All rows are made from the same 9 directions, up to rounding. Whole rows:
[[ -3   0   2   1  13  -1   1   5   1  10  18   8  24 -12 -18  14]
 [-11 -16   5 -14 -16 -12  -4   8  -6   2   8  -3  -7  -7  -5 -11]
 [  6  -6  -2  -7   8 -10  -4   6  12   1 -31 -11   1   4   2   6]
 [ -6  22   1  -3  -3  -4 -20   9   6   8   6   7 -20   3   6  11]
 [ 10  12   7   1   1 -16   0   4  -6   0 -13  19  -2 -12  -4 -11]
 [-12 -22   6 -11  -6  20  -8  -4   1  -6  17 -19 -10   4  -3  -2]
 [-12   9 -10   7   1  -3  15 -15  -5  -3  14  -5 -12   7  13 -21]
 [ -5  11  -8   9 -10 -12  11   3  -5  12   0   5  13   8   8  10]
 [  0  -1   3  -1  -5  -8  -4  10  -8   6  11  17  10 -11 -12   5]
 [-13  10   5   1   4 -12   2  -1  -6  17 -27   2   6  12   5   6]
 [ -7 -23 -10   6   1  11   9 -14 -11  -6 -14  -6   0  20   8  -8]
 [ 19  12  -9   9   5 -12   8   2   4  -6 -12  11   3  -5   4  -5]]

The start of a row, then its end:
[ -5  21 -11  10  12  -9   8  -4   6  10  -7  -2] | [ 5 11 10  9]
[-12   4  -3   9 -11  13  14 -11 -10  -1  37  -2] | [ 2  3  5 -7]
[ -5  -8  10  -3 -20  15  -2  -3  -7  -3  -2 -10] | [-7 11  7  0]
[-2 -8  1 -4  5 -9  2  1 -5  0  7  6] | [  4 -12 -11 -11]
[-22  20  -5   5  18  -9   5 -11  -2  13   8   1] | [-5  6  5 -7]
[ -8  13   7  -1  -7  -3  14  -4   4   6  10 -16] | [ 7 -2  5 -2]
[  1 -17 -11   0   2  -9  -7  10  -7   3   5  17] | [  8  -5 -12   5]
[ -7 -16 -15  -5  16 -15   0   3   7   7 -17  -8] | [ 6  6 -3  5]
[  6  -4  -4   8 -14  -7   7   7 -10   5  -7  14] | [17  3 -1  9]
[-5  3  4 -4 -5  9 -4 -3  3 -3 18 -8] | [-11  -2   2  -4]
[ 10  -2   1  -2   5  10   5  -8   9 -14   1 -14] | [ -7  -4   3 -11]
[ -5  -1  -6   0 -21 -23   5  11 -10   9   0  10] | [ 3  0  4 -2]
[ -4   1   0   3  19   5  14 -12   4  -1  10 -10] | [12 -5 -5 -6]
[  9  11  -5  -3  -5  -4   0   9  17  -1  14 -10] | [ 0 -8  3 10]
[ -5 -31   6  -1   1  14  -2  -4 -16  -1  -9   5] | [ 13   6 -12   1]
[  2 -23   2  -6 -17   4   2   5  -2  -3 -14 -12] | [7 7 2 6]
[  7  -2   1   1   9 -10  21 -10  -1  -9  -6  -3] | [  7 -12  -3 -25]
[-9 24  4  0 17 -5 -6  3  9 16  7  3] | [ 6 -4 -5 16]
[ -7  12  -3   2   6  -1  11  -3  15   9  -2 -23] | [11  9  9 15]
[  2   9 -27  12  -7  -6  -2   2  -1  -3  15  12] | [-16  10  15   0]
[  8 -20  13  -5  -2  12  10  -7   0 -12 -11 -16] | [ 10  -5  -6 -10]
[-20 -17   3  -7   3  -1 -11   3 -10  14 -13   2] | [ 5 12 -6 10]
[ -5  10   3  -3   7  18 -10  -5  13  -3  13 -16] | [-14   5   6   7]
[-15   6  13   1  -2  -8  18  -8 -13  10   5   1] | [ 15  -5  -4 -12]
[ 12   0  19 -14   3  -2  -4   1  10 -11 -17 -11] | [ -9 -16  -5 -15]
[ -5 -11  -9  -5 -14  -8   1   9   6   6  -7 -16] | [ 3 11  8 12]
[ 19 -15  13  -2  -3  14 -12   2  -8 -14 -11  16] | [ -2 -10 -12  -6]
[  4   9   7  -2  12  10 -16  -5   4  -6 -15   3] | [-21   3   3  -5]
[17 27 19 12  5 17  3 -6  0 -4 -3 12] | [11 -8 -3  6]
[ 13   4  17  -1   9  -5  -4   2  -7  -1 -27  19] | [  7 -12 -12  -6]
[ 0 -7 -6 -8 -9 -5 -7 10  4 -3 27  1] | [ -7 -12  -5  -2]
[-12   1  -3 -10   3  -5   8  -8  14  -3   0 -32] | [-16   4  12 -14]
[  9   0  11  10  14  18  11 -14  -6  -6 -10   5] | [19 -1 -7 -2]
[-25 -16  -1 -12   9 -12  -5   7  -1  18  14  -5] | [ 13  -4 -16   8]
[  7 -14  -6  -8   0  10 -16   7  14  -7  -7 -12] | [-10   6   2  13]
[ -6 -13  23 -10 -14  16 -14   4 -10   3  -6   0] | [ 2  2 -9  9]
[ 16  16   2  -2   3  14   1  -5  25 -14  -3 -26] | [-15   0  13   1]
[  2  13   1   2  12  -1  12   1  17   8   4 -16] | [23 -4 -3 19]
[ -1   3  17  -5   2  22 -16  -8  -3  -9   0   0] | [-21   1   0  -8]
[ -5  -7 -23   6   9  15  -8  -1  10   0  16  -8] | [-3 17  6 20]
[ -4   7  -2  -8   0 -16 -14   9   5   8 -17   2] | [-15   4   5   3]
[ -7  11   1  -4 -10  -2 -11   5   3   5   0  -3] | [-17   8  10   5]
[ 6  8  6 10 11 21 -6 -4  2  3 -9  5] | [12  9 -2 22]
[  3  -8  -5 -12   2 -11 -13  16  10   1  18   2] | [ -1 -17 -13   6]
[-10  -2  -4   5   7  -1   1  -4  -7   9 -12   4] | [ 6 12  2  6]
[ 12   1  -2  -3  10   0 -12   3   9  -7 -23   1] | [-14   1   3   0]
[-12   5  -1  -1   9 -24  12   0  -4  16 -10   2] | [15 -2 -4 -3]
[-10 -15   8  -2  -4  21  -2  -9  -9  -5  20  -4] | [-1  2 -5 -5]
[ 25   3  -8   0  -6   0   1   8  21 -11 -13 -15] | [-2  0 10 10]
[ -4  16   8  -9 -10 -19  -5   4   1   4 -16  -1] | [-21  -2  10 -13]
[-10   0 -14   3 -12 -11   0   2  -9   3  12   9] | [-13   6   9  -8]
[  8  -1   1   0   3  13  -2  -6   2 -16  28   2] | [-12 -14  -5 -15]
[ -6   4  11   4  19  16 -19 -10 -11   3 -23  17] | [-11  13  -2   1]
[-15 -10 -17  -7   7 -20 -23  17  -1  16  -4  15] | [-8  7 -5 14]
[-11  14   3   5 -17  -9  11  -7 -15   2   6   6] | [-12   3  12 -21]
[ 16   9 -12   9   6   0   6  -3   7 -10  -5   3] | [-5  1  8 -4]
[-18   3  -6   5  -1   3  -5   2  -7  13  26   9] | [ 5  6 -3 14]
[  2  -1  19  -4 -10  14 -12  -1 -10  -6   5  10] | [-10  -6  -6  -7]
[ 19 -19  -5   4 -28   3  -2   7 -10 -13 -21   9] | [-5  9  9 -2]
[ -7  -9  20  -4 -19  -3  10  -2 -17   3  -9   0] | [ 10  -2  -4 -11]
